There are 4 nested groupings, the coarsest first. Each group lies inside one group of the grouping before and may be the whole of it. The rows also spread widely along 15 directions, which tell nothing about the answers.
In the rows, zero is written as 128.
Some rows, each with its group in each grouping after it:
[127 105 104 130 131 136 167  53 142 140 121 139 138 110 141 148 118 157
 122 163 152 123 120  90  67 162 153 174 104 127 154 108 116  82 154] | j979 Sikof Narir Vaza
[119 145 116 146 118 195 142 116 135 100 130  78 133 150 104 109 133 114
 148 123 118 147 146 115 124 106 170 152 108  90 188 137  98 112 141] | j649 doso duvaz fatop
[144 164  93  93 140 108 147 170 161 144 143 117 154  94 121 151 100  76
  98  94 123 183 153 155 128 207 109  97 155 106 162 131 134 163 194] | j220 fef Purum vaba
[194 132 165  77 181 173  86 165 113  98 121 165 133 104 120 135 162 118
 139 171 119 191 168 159  97 128 136  99 191 139 105 116 143  88 156] | j730 lig Kabe tosib
[ 71 113 126 105 119 117 154  95 168  81 148 147 133  79 145 164 102 152
  95 127 163 107 120 146 113 130 131 138 129 154 173 115 127 133 154] | j649 vof rerip Zet
[110 136 132 137 125 188 168  85 160  78 202 117 117 114  63 138 113 154
 128 133 179 153 140 165 148 145 142  90 129  89 181 153 178  85 109] | j649 lezez ped losab
[156 114 163 121 136 180 144 107 150 146 167 146 119 117 114 129 197 129
 137 169 102 169  90 119 139 173 208 141  71 129 139  69 125 117 114] | j649 doso fupo Lovi
[ 78 126 154 154 144 127 115 131 166  90 158 161 121 107 108 130 116 128
 116 132 138 107 110 159 133 114 132 118 137 151 194 143 176 131 101] | j979 Sikof Narir varav
[151 127 128 134  84 178 145 116 173 147 134  86  96 134  90  86 105  87
 151  95 117 144 132 103 121 114 169 128  80 118 169 161 101 110 142] | j649 bak roka bigaf
[ 57 152 170 122  78 138 137 183 157  94  85  90  84 155 150 177 157 125
 132 141 119 169 154 167 104  85 156 159  73 114 165 144 148 153 152] | j220 Gav nes kuvor
[183 187 137 205 175 176 102 138 128 122 108 143 115 152 124  99 158 128
 178 134  79 196 133 130 117 124 140 148 152 150 133 139 138 159 150] | j220 Gav nes sab
[141 155  84  86 126 136  97 175 136  96 147  97 117 135  95 115 129  97
 126 111 113 116 194 155  75 143 151 156 153  89 171  88 106 139 147] | j220 mis bofes Gup
[153 163 122 106 171 150  49 162 106  85 114 150 145 107 139 118  91 116
 136  74 107  92 145 160 167 147 137  99 175 177 156  90 124 147 139] | j730 Mamom vel riviv
[153 144 168 172 140 179  89 154 131 129  91 144  87 179 114 133 142 125
 206 153 128  97 141 142  90 111 185 147 111 161 167 134 186 118  98] | j649 vof Kulot nakas
[125 144  95  64  94 123 141 151 150 116 177  89  97 102  88 130  56 118
  95  54 158 109 156 158 130 182 110  88 155 100 176 134 146 156 129] | j979 fod rofe Lebin
[118 138  95 160 141 121 120  70 147 107 130 153 133  96 142 111  85 142
 120 114 134  98 124 119 122 135 130 150 136 174 168 110 126 115 146] | j730 Mamom vel Bipu
[178 137 127  99 197 155 102 135 130  94 119 173 174  97 142 131 155 107
 127 175 106 163 152 129  93 136 139 139 188 157 137  88 103 111 187] | j730 lig vaf dig
[144 146 129 125 132 130 137 140 149 128 144 135 112 120 124 166 167 145
 140 138 115 167 146 146  85 186 161 163 107 109 135  81 128 163 145] | j220 fef Purum laki
[157 151 109 113 147 153 158 152 161 113 153 113 131 130  77 129 114 100
 128 132 132 161 161 153  94 161 121 118 169  98 175 148 145 154 155] | j220 fef zam pudi
[143 124 103 100 114 137 149 100  71 195 111 101  93 120 158 167 127 174
 108 120 151 183 147 120  88 207 139 135 118  53 102 127 153  83 132] | j649 doso fupo Kunal
[129 179  82 105 135 104 115 139 133 142 133 140 132 115 159 129 120  82
 103 145 117 129 149 139 130 172 147 131 152 158 165  78 154 127 177] | j649 lezez ped Fub
[ 86 114 146 125 146 109  54 153 104 105 107 164 121  86 160 140 117 144
 111 103 127 118 147 157  97  99 114 129 151 132 146 147 138  97 116] | j979 Sikof von miren
[ 89  95  93 102 116 124 125 112  95 142 114 100 114 125 160 135 144 158
  90 125 112 106 147 112  68 139 161 199 101  64 159  88  76 116 120] | j220 Gav Vot Les
[ 89 175  89 108 135  98 105 159 115 110 120 126 116 152 159 133 150  99
 103 178 103  92 157 146 111 140 167 173 148 141 192  44 158 153 137] | j730 Mamom foso Fodo
[113 157 113 104 122 162 125 147 147  41 120 105 122 123 108 182 100 156
 165  97 175 121 199 165  72 122 132 140 155 111 170 134 124 141 170] | j649 vof nofi Fel
[107 122 112 162 138 106 101 118 126 143  97 158 106 120 162 133 132 138
 138 150 131 107 152 121  43 109 141 184 134 138 154 127 141 107 133] | j649 vof rerip fozil
[109 117 150 135 121 176 145 106 155  79  93 112 122 136 116 105  75 115
 130 151 145 121 142 125 106  41 116 128 158 157 181 203 143  84 154] | j730 lig napeg pibob
[106 113 128 111 154  99  73 154 119 145 160 165 130  85 146 117 156 119
  72 112  83 116 105 155 135 165 152 138 126 119 152  72 114 144  98] | j220 mis bofes lak
[112 130 136 151 128 168  86  99  65 139 114 110  93 131 152  88  95 173
 112  72 102 117  99 125 190 121 141 116 124 111 140 139 129 108  67] | j730 Mamom vel Bipu
[ 80 129 125 108 114 169 166 115 143  56 128  76 122 117 116 127 104 151
 101 100 134 163 155 136 120  79 112 142 151  82 170 163  91 144 145] | j730 Mamom vel riviv
[109 125 158 103 118 147  71 154 119  94 105 125 107  91 145 144  79 154
 127  30 127 106 130 161 165 127 130  99 120 147 141 135 113 146 117] | j730 Mamom vel riviv
[113 169 112  81 108 150 132 116  85 117 123  96 101 125 177  80 120 121
  76 147  97 186 129 120 169  90 133 125 173 135 120 125 119 105 159] | j649 vof nofi Fel
[146 152 131 101 137 131 130 101 120 138 168 158  96  93 157 102 132 146
  89 129 102 156  82 131 182 170 147 116 158 176 116  75 143 157 128] | j649 vof Kulot nakas
[140  96 164 126 164 151 173 119 168 117 130 157 118  95 110 173 123 160
 122 122 152 155 127 144  61 138 107 132 173 123 140 168 137 170 140] | j649 lezez ped losab
[115 106 138  84 131 165 158 150 100 137 113  87 103 162 138 125 182 139
  93 166  85 157 133 120  83 118 165 183 131  59 150 104  94 155 111] | j220 Gav Vot Les
[142 100 142 116 148 168 161 133 169  92 134 123 120 117  69 131  99 121
 130 138 169 159 174 157  47 100  99 115 175 102 163 211 153  96 150] | j220 Gav Vot Les
[152 117 181 148 178 166  47 168  95 114  63 162 120 117 143 139 110 151
 169  85 120 130 145 146  86  93 114 117 170 147 121 187 134 117 118] | j979 Sikof Narir varav
[112 148 103 143 164  97  62 155  91 183  96 157 159 102 193 133 155  82
 101 126  82 155 129 127 143 179 155 134 105 114 157  85 128  96 144] | j730 Mamom foso Fodo
[157 124 114 118 137 137 106 112 142 115 149 149 114  83 115 139 115 149
 142  97 148 131 159 139  77 161 138 137 141 136 131 113 123 115 149] | j649 doso fupo Kunal
[ 60 135 110 108 116  83 115 152 110 145 116 125 117  98 174 157 154 109
  71 151 127 190 167 153  97 134 123 139 120  70 149 128 155  82 147] | j730 Mamom foso Fodo
[165 125  94  81 169 130 103  82  88 146  95 165 165  93 168 139  66 129
 107 145 158  99 132 117 112 184 126 104 170 178 131 109 149  40 173] | j979 Sikof Narir varav
[136 133 144 164 140 149 145  50 122 131  94 161 122 112 181 141 119 185
 125 154 125 157  81 113 131 143 143 152 107 194 111 120 134 108 161] | j220 Gav nes sab
[174 148 150  85 118 160 114 182 137 166 111 110  92 144 109 137 100  91
 147  84 118 125 125 151 162 193 163  81 108 139 152 117 172 146 120] | j730 Mamom vel Bipu
[154 103 160 139 161 163  80 103 100 122 116 176 119  99 142 150 157 174
 156 148 142 144 141 141  75 133 160 141 124 140 107 120 141  64 119] | j649 doso fupo Kunal
[127 148 122 113 123 119  96 164 131 131 175 124  75 111 106  87 133 119
 106  90  96 145 139 143 129 136 132 127 159 103 149 116 139 162  96] | j979 Sikof Narir varav
[174 166 138  89 131 131 125 104 163  96 154 172 108  79 142 126 137 137
 129 149 120 177 121 132 129 158 147 128 148 215  98  72 132 130 188] | j979 Sikof Narir Vaza

New rows, each followed by its group in each grouping:
[139 141  80 131 159 107  59 137  79 173 117 149 142 101 170 124 125 113
 116  97 104 102 141 126 116 189 155 143 137 120 154  77 119 109 134] | j649 doso duvaz fatop
[114 111 122  54 108 127 114 117  98 136  96 126 111 109 191 131 120 136
  92 140 117 105 127 114 109 121 165 158 126 155 125  83  94 104 151] | j649 vof nofi Fel
[165  85 122 106 139 179 186  84 171 137 183 126 130  91  66 136 124 141
 128 125 167 167 131 117  81 179 146 118 119  70 151 143 116  92 131] | j649 vof rerip fozil
[137 133 162 145 135 149  82 144 138 119 118 147  99 128 138  96 149 130
 134 117  71 115  99 135 128 104 168 163 115 176 139  99 105 166 110] | j220 mis bofes lak
[168 109 109 112 152 171 147 103 163 106 128 115 161  92  88 109  69 106
 118  94 147 155 150 125  84 130 102 112 163 117 153 186  88  91 182] | j220 mis bofes Gup
[ 96 120 130 119 117 169 178  97 180  92 180 112 135 104  87 151  83 145
 117  82 162 102  93 142 172 174 150  99 104 118 204 127 131 159 119] | j649 vof rerip Zet
[198 156  66 115 174 142 107  99 111 121 134 143 138 115 141  83 137 127
 125 142  87 133 154 101  80 159 149 183 181 153 129  57  73 137 178] | j220 Gav Vot Les
[177  96 167 133 162 135  95 164 133 194 119 166  95 109 117 120 153 108
 135 113 100 157 117 133  89 162 145 121 126 118 126 139 148 132  95] | j730 Mamom foso Fodo
[125 165  98 143 149 129 114 136 139  98 134 130 119 132 128  97 120 113
 119 131 101 116 146 139 110 120 133 159 170 151 176 108 129 164 149] | j220 Gav Vot Les
[154 120 130 125 122 143 154 113 157 137  97 118  92 121 120 157  77 158
 146  73 143 107 126 118  85 168 129 146 128 145 147 136 122 182 142] | j730 Mamom foso Fodo
[ 44 108 120  98 126 116 172 110 127  83 131 115 128 107 166 175 157 180
  62 154 126 143 131 143  83 124 131 191 132  82 163  97  94 165 143] | j220 Gav Vot Les
[159 176 125 143 151 153 177 150 158 145  80 116 132 158 125 166  98  94
 154 143 139 153 137 133  96 170 124 123 165 156 173 159 187 176 186] | j649 doso fupo Kunal
[156 131 126 128 140 156 167 143 173 140 115 112 131  98 110 160  93 125
 143  55 137 176 133 121  94 174 108 119 142  99 151 173 101 189 175] | j649 vof rerip fozil
[102 146 167 137 165 162  70 174 130  76 131 152 149 110 141 117 175 105
 122 134  81 168 128 168 158  93 154 123 129 140 161 118 114 130 135] | j220 Gav Vot Les
[104 157 163 147 127 146  68 168 121  89 121 137  75 155 131  90 141 124
 137 146  88 100 132 155 146  65 156 141 154 166 171 114 168 151  86] | j730 lig Kabe tosib
[ 99 132  78 180 113 111 128 120 138 186 139 105 124 127 117 111 108  98
 114  97 116 132 136 119 109 170 138 149  82  57 199 155 135 108 115] | j220 fef zam pudi
[156 133 124  90 156 143 170 132 139 126 103 134 147 110 148 198 173 135
 126 170 134 201 162 129  41 176 143 160 149  98 124 101 105 146 202] | j649 bak roka bigaf
[ 87 124 185 172  98 157 121  87 162 109 113 139 115 108 153 133  81 163
 134  76 117 103  51 137 206 119 157 118  56 207 160 148 127 148 117] | j220 fef Purum vaba
[152 140 140 124 156 134 110 135 138  88 166 161  82  98  87 124 117 153
 128 129 158 161 170 179  87 128 100 101 204 133 127 154 193 117 116] | j730 Mamom foso Fodo
[163 118  77  68 114 108  99 120 149 134 169 135 104  75  96 114  70 110
 113  75 159  90 173 141  95 189 137 110 138 133 152  93 128  91 144] | j730 Mamom foso Fodo
[153 140 180 140 163 169  91 179 129 117  83 154 117 144 128 130 140  97
 164 157 116 143 143 157  93  86 146 119 166 175 148 165 172 121 140] | j649 doso duvaz fatop
[123 120  89 139 168 107  58 114 106 120 135 171 147  95 136 106 113 118
 105 144 134  99 163 152  75 130 127 140 162 131 157 119 142  47 129] | j220 mis bofes Gup
[198 133 147 137 165 171 148  96 156 151 146 163 130 100 115 110 130 124
 132 133 109 183  85 122 147 185 146 106 128 171 122 124 136 127 154] | j220 Gav Vot Les
[ 97 147  88 192 162 116 103 128 121 134 109 138 166 129 145 151 145 117
 138 147 120 141 164 137  74 152 142 172 114  81 188 127 133 101 146] | j220 fef Purum vaba
[ 87 186  86 123 107 136 103 148 112  99 150  85 128 113 131 125 138 114
 113 100 115 199 175 142 148 141 134 127 116  52 166 121 120  95 154] | j979 Sikof von miren
[111 150 132 156 158 157 108 135 130 136 134 141 148 141 138 115 139  94
 122 136  90  97  94 132 179 145 177 127 116 147 202  94 141 146 109] | j649 lezez ped losab
[169 137 123 136 142 164 154  99 111 168 113 124  85 167 126 106 116 137
 135 163 120 109 120 108  95 140 155 152 163 143 147 125 167 134 110] | j649 lezez ped losab
[134 120 127  74 115 163 166 106 116 143 130  98 136 130 143 178 141 162
 112 131 123 139 105 125 142 218 189 145  72  93 142  60 100 139 138] | j220 fef Purum vaba
[117  97 171 157 164 155 167 115 185 116 137 156 129 113  87 132  99 119
 117 137 148 129  96 145 114 118 113 103 152 147 189 190 175 140 110] | j730 Mamom foso Fodo
[147 142 119 175 153 152 122 124 133 113 127 129  85 155  81  98  89 139
 151 137 143 106 163 139  74 102 106 134 202 120 179 179 192 129  98] | j730 lig Kabe tosib
[134 165 105 144 139 104 150 134 179 112 121 144 110 103 117 142  61 113
 128 100 159 127 156 151  78 143  82 121 201 179 167 172 182 177 184] | j649 doso fupo Kunal
[ 88 162  82 136 107 128 168  96 102 161 128  92 116 156 162 153 156 142
  98 173 121 163 126 122 131 197 173 168  78  69 169  78 158 104 137] | j220 Gav Vot Les
[160  94 127 161 181 132  92 129 132 145  83 169 152  93 138 179 148 151
 157 114 134 157 165 132   4 162 127 174 122  93 122 144  97  99 158] | j220 mis bofes Gup
[105  99 149 162 130 150 177 116 194 120  92 125 140 117 101 200  59 145
 147  81 184 109 119 148  81 160 110 117  96 129 196 203 155 149 154] | j220 Gav nes sab
[141 108 127  97 157 160 187 124 179 159 153 137 179 108 109 172 141  85
 114 150 137 145  94 121 131 223 175 110  90 105 193  93 127 132 156] | j649 vof rerip Zet
[155 162 109 174 176 105 127  97 148 139 164 193 136  96 133 158 145 155
 133 151 127 149 111 151 115 228 142 141 139 161 141  73 176 153 143] | j220 fef Purum vaba
[119 104 175 151 164 186 182  94 155  99 147 144 133 124  99 159 160 165
 125 182 139 176 102 136 113 132 139 131 135  95 166 149 158 126 113] | j730 lig napeg pibob
[180 133 133 112 134 127 146 131 133 193 106 134  84 115 141 142 107 136
 122  88 112 154 104 116 115 206 132 126 134 140 116 118 142 180 137] | j730 Mamom foso Fodo
[144 142  99  99 159 106 153 108 126 153 143 155 143  82 154 168 114 146
  78 121 134 166 111 145 132 235 116 112 152 130 131  90 147 149 171] | j220 Gav nes sab
[ 97 113 110 118 134 170 160  84 127 121  98 104 185 116 153 143 108 111
 100 149 137 154 123 113 134 137 148 131  88 104 179 146  98  53 181] | j220 Gav Vot Les
[112 131 101 120  94 112 136 140 204 139 146 121 136  85 106 164  99  76
 132  76 152 124 150 139 105 186 154 118  67 117 197 124 119 127 178] | j649 bak roka bigaf
[132 117 144  83 169 181 113 153 108  94 126 127 161 107 131 143 140 127
 117 122 122 155 141 146 124 128 143 110 162  96 150 127  96 120 141] | j649 vof rerip Zet
[114 123 105  58 112 118 110 186 126 132 147  97 105 114 106 127 125  86
  89 121 129 145 191 156  94 142 129 114 154  53 171 124 142 104 129] | j730 lig Kabe tosib
[150 132 140  70 131 139 108 154 107 133 106 131 100 124 155 134 127 129
 112 121 104 112 129 137 113 141 155 134 160 157 128  89 115 167 139] | j649 bak roka bigaf
[ 95 143 151 122 126 132  99 163 144 112 142 131 106 113 122 106  84 108
  95  75 108 108 100 172 193 126 124  85 139 162 179 147 159 166 110] | j220 Gav nes kuvor
[143 174 128 178 127 121 112 131 133 192  93 136 102 140 155  87  92  78
 119 123  94 159  95 128 160 143 125 109 124 177 146 170 188 112 145] | j220 mis bofes Gup
[142 142 120  69  94 172 143 129 153  90 125  72 116 119 111 117  65 124
 115  58 124 120 130 133 150 138 137 118 127 140 151 129  77 157 169] | j220 mis bofes Gup
[ 81 118 156 110 130 130  42 163 145  54 168 166 125  72 122 122 141 117
 122 106 128  96 152 186 132  83 159 118 128 161 171 103 124 101 116] | j649 doso duvaz fatop
[ 71 119 159 154 121 147 162  90 164  83 120 128 119 109 138 146  91 169
 104 111 134 116  84 131 156 106 119 135 128 155 182 151 131 171 125] | j730 lig Kabe tosib
[168 211 139 169 156 176 124 120 112  91  82 139  99 157 152 118 116 148
 175 162 123 185 145 137 119  94 118 131 203 195 115 157 180 140 176] | j649 vof rerip fozil
[149 174 114 102 159 163 114 128  94 112 136 122 138 124 128 116  98 124
 112 125 127 160 133 144 171 162 122  82 185 129 146 128 163 103 144] | j979 Sikof Narir varav
[108 129 130 113 124 145 148  93 130 124 121 125 135 110 162 143 134 148
 107 134 112 145  96 105 139 153 160 154 101 135 148  92  98 132 148] | j979 Sikof Narir Vaza
[ 69 155 132 159  89 124 126 106 118 153 122 126  89 137 174 134 154 133
 118 167 122 160 111 130 149 128 176 148  65 123 155 116 179  78 117] | j649 vof nofi Fel
[183 103 113  94 140 152  92  85  93 145 120 151 105 111 129  99  84 144
 126 141 152 100 148 131  89 145 143 118 150 162 115 127 152  29 131] | j220 Gav Vot Les
[170 144 140 182 159 175 137 132 139 131 127 120  92 140  97 115 144 158
 161  97  93 174 129 113  97 138 127 158 159  87 146 149 120 198 113] | j730 lig napeg pibob
[106  84 138 130 161 133 116 104 160 144 152 177 177  64 142 135 122 110
  99 107 121 103  72 121 153 169 161 116  91 148 182 103  99 115 126] | j649 vof rerip fozil
[122 186  86  61  79 118 137 156 150 123 175  93 109 100 121 163 118  97
 110  93 145 158 159 165 165 223 166  99  98 111 162  64 152 133 179] | j649 doso duvaz fatop
[127 113 148  76 154 119  78 139  88 152  81 171 158  70 205 163 117 113
  92 128 127 143 117 147 137 156 138  96 136 176 114 116 132  71 175] | j649 doso duvaz fatop
[ 76 161 120 166 125 117  83 152  99 154 123 131 109 128 163 160 153 131
 125 110 117 139 142 156 142 163 159 136  91  83 169 111 169 116 105] | j649 lezez ped losab
[ 76 110  94  93 146 129 144 100  83 108 154 109 140  88 155 134 139 171
  50 124 125 159 142 131 106 135 115 154 176  50 148 113  91 128 126] | j649 doso fupo Kunal
[165 178  93 150 160 127 116 146 159 102 139 142 124 113 110 118 149 103
 147 150 112 190 190 133  66 136 118 155 183 118 153 115 134 141 183] | j730 lig Kabe tosib
[157  91 138 139 173 120  88 150 143 155 118 178 136  95 121 173 165 136
 146 125 125 131 148 147  28 185 153 163 107 102 137 105 120 119 127] | j220 mis bofes lak
[160 125 149 133 122 135 119 119 156 119 167 154  58  94  94 108 138 164
 140 113 129 172 140 137  74 125 125 142 148 130 110 140 147 130 110] | j979 Sikof von miren
[ 96 116 153 151  90 142 189  96 192 125 122 109  79 135 113 134  90 152
 131 106 135 108  87 106 107 118 139 162  97 153 179 157 137 184 121] | j979 Sikof Narir varav
[120 133 156 127 164 154 138  81 104 132 105 168 152 107 198 147 163 149
  98 190 105 172  83 119 152 137 160 141 131 174 119  93 128 104 157] | j649 lezez ped Fub
[ 67 162 121  88  91 156 152 157 165  52 108  77 143 149 121 190  92 114
 129 121 161 102 161 174 137 135 156 125  93 130 215 115 142 141 179] | j220 Gav nes sab
[170 188 111 166 168 147 120  92 129 118 131 170 138 122 153 113 155 121
 149 184 105 161 119 122 128 154 164 153 155 201 137  75 151 121 178] | j649 doso duvaz fatop
[137 179 115 155 151 107  88 138 109 157 106 161 125 111 181 149 165 129
 137 134  93 183 131 124 117 183 149 154 120 137 123  84 141 132 160] | j979 Sikof Narir Vaza
[170 148 129 115 162 159 146  91 149  84 121 151 128 118 120 107  63 146
 130 124 132  93 104 117 125 128 115 124 208 222 150 128 134 169 160] | j979 Sikof Narir Vaza
[ 97  98 128 121 143 127  93 119 112 144 137 144 157  75 152 130 147 118
  79 124 117 179 126 144 123 144 137 120  96  78 138 136 107  46 133] | j220 mis bofes Gup
[ 77 115 181 116 143 197 134 177 131  78  87  91 173 135 133 187 143 135
 129  95 107 158 119 157 147 114 149 126  94  72 187 160  77 172 135] | j220 fef zam pudi
[190 130 127 141 119 173 138 121 175 150  95 106 123 122  96 117  84  94
 167  86 133 168 146 113  82 143 133 124 101 132 138 187 109  95 183] | j220 mis bofes Gup
[ 77 127 149 146 151 122 130 162 165 120 130 154 141 112 128 167 154  90
 114 163 140 157 148 167  91 119 134 125 130 110 189 157 176 114 140] | j649 lezez ped Fub
[142 177 146 135 157 168 129 166 165  79 152 141 124 128 100 157 157 123
 163 134 127 168 144 166 125 153 151 120 151 134 164 107 156 179 149] | j649 vof rerip fozil
[ 66 135 167 126 165 127 105 178 140  86 108 157 152 112 155 165 125 114
  95 126 114 115 108 183 155 121 125 110 148 160 190 134 158 172 134] | j220 Gav Vot Les
[121 141  88  75 133 151 145 135 135 106 172 107 145 134  88 138 128  91
 104 173 156 128 171 164 119 181 162 108 129  84 197  95 170  65 144] | j220 Gav Vot Les
[ 87 112 140 149 132 155 123 118  93 146  84 110 139 124 170 152 150 149
 108 127 112 187 125 127 116 125 141 146  84  66 143 157 108  84 135] | j220 Gav nes sab
[145 101 122  45 117 142 184 117 140 136 102 104 127 113 124 177  89 133
  93 147 173 151 154 142  55 168 118 122 145 108 129 149 137  90 181] | j220 mis bofes lak
[211 134 106  82 128 149  79 148 108 181 141 121  86 136  95  65  90  89
 126 101 106  96 139 133 122 173 159 104 149 143 132 106 147  94 108] | j220 mis bofes lak
[113 121 152 128 144  89  85 186 155 165  79 172 127 114 181 164 160  88
 125 134  81 102 115 128  92 153 166 173  97 165 171  76 123 177 146] | j730 lig vaf dig
[136 161  94 194 143  97  88 129 148 143 137 158 109 122 127 106 124 116
 149 121 106 115 149 137  85 149 141 169 131 148 167 114 151 143 132] | j220 fef Purum vaba
[116 120  89 100 169 106 138 130 142 129 153 147 159  97 121 168 118 127
  97 122 141  97 135 135  87 212 133 142 154  98 190  79 131 156 136] | j979 Sikof Narir varav
[132 154 141 176 155 151 160 112 162 109 159 137 102 113  96 126 127 153
 127 109 124 186 113 143 134 149 110 121 161 116 155 155 159 181 119] | j730 Mamom foso Fodo
[105 158  90 149 127 103 165 114 119 177  65 109 118 149 171 187  70 148
 123 105 147 103 119 110  94 205 118 155 129 122 177 134 172 169 154] | j979 Sikof Narir varav
[ 78 101 144 155 127 120 149 127 166 151 165 130 118  75 120 113 148 113
  75  93 103 209 105 134 141 129 114 119 100  62 163 171 118 132 109] | j730 Mamom vel Bipu
[120 151 130  56 130 199 112 129 107  52 152  99 144 130 129 118 131 128
 110 132 111 106 136 146 185 113 184 119 145 140 168  63  88 127 139] | j649 lezez ped losab
[111 115 134 117 152 163 162 127 159 101 146 112 142 109  89 104  66 107
  88  86 134 125 110 143 160 120  97  84 178 117 196 184 135 154 120] | j730 Mamom vel Bipu
[106 104 157 115 123 155 122  74 136 106 146 155 126  61 148 118  94 148
  91 111 147 158 106 141 163 100 122  90 129 162 124 166 126  62 143] | j649 lezez ped losab
[ 91 128  99 180 145 108 125 124 147 132 139 140 119 124 117 139 126 129
 123 138 137 115 153 135  72 143 125 164 137  84 202 137 163 124 113] | j730 lig vaf dig
[130 113 173 105 196 135 107 162 128 124 127 189 144 103 160 138 180 115
  93 164  78 127  96 146 120 127 151 141 178 167 147  82 119 187 123] | j649 lezez ped losab
[163 158 150 164 164 178 135  96 167  60  93 152 149 117 132 123  85 140
 167 127 128 133 122 119 100  87 113 142 176 226 151 161 111 158 188] | j979 fod rofe Lebin
[ 97 119 134 137 138 111 153 130 170 111 128 146 125  89 138 216 169 168
 128 117 143 170 144 145  60 188 142 174  93  87 153  92 115 176 153] | j730 Mamom foso Fodo
[151 112  93  67 157 145 163 145 103 139 107  95 130 141 121 149 108 138
  92 128 131 125 162 130  53 169 117 150 191  70 155 122 110 162 148] | j220 Gav nes sab
[130 131 162  87  93 168 131 161 129  98 110  91  61 138 103 156 116 153
 146 121 158 171 186 163  82 102 124 116 143  86 129 176 169 106 132] | j730 lig napeg pibob
[144 132 153 122 133 164  81 166 155  88 160 135 101 112  98  86 171 109
 142 112  83 160 150 150 115  93 165 145 120 128 145 112  93 138 124] | j220 Gav Vot Les
[146 108 117 159 142 141 200  67 196 148 155 145 153  79 105 155 115 141
 120 118 142 185 100 111  94 199 124 141  95 110 156 151 106 139 170] | j220 fef zam pudi
[141 106 118  24 126 133 190 164 163 161 145  98 140 114 116 120 148  58
  66 158  97 172 128 104  94 161 149 137 144  86 165 100  88 151 169] | j979 Sikof Narir Vaza
[117 183 112 169 139 129  81 148 137 111 114 137 133 113 136 123  89  96
 141 100 129 152 157 154 151 130 111 101 148 142 176 162 173 100 162] | j730 lig vaf dig
[ 85 196 121 153 114 122 153 150 140 121 129 107  98 149 136 136 118 113
 103 142 122 181 130 168 161 142 117 112 141 126 174 150 205 154 148] | j220 Gav nes sab
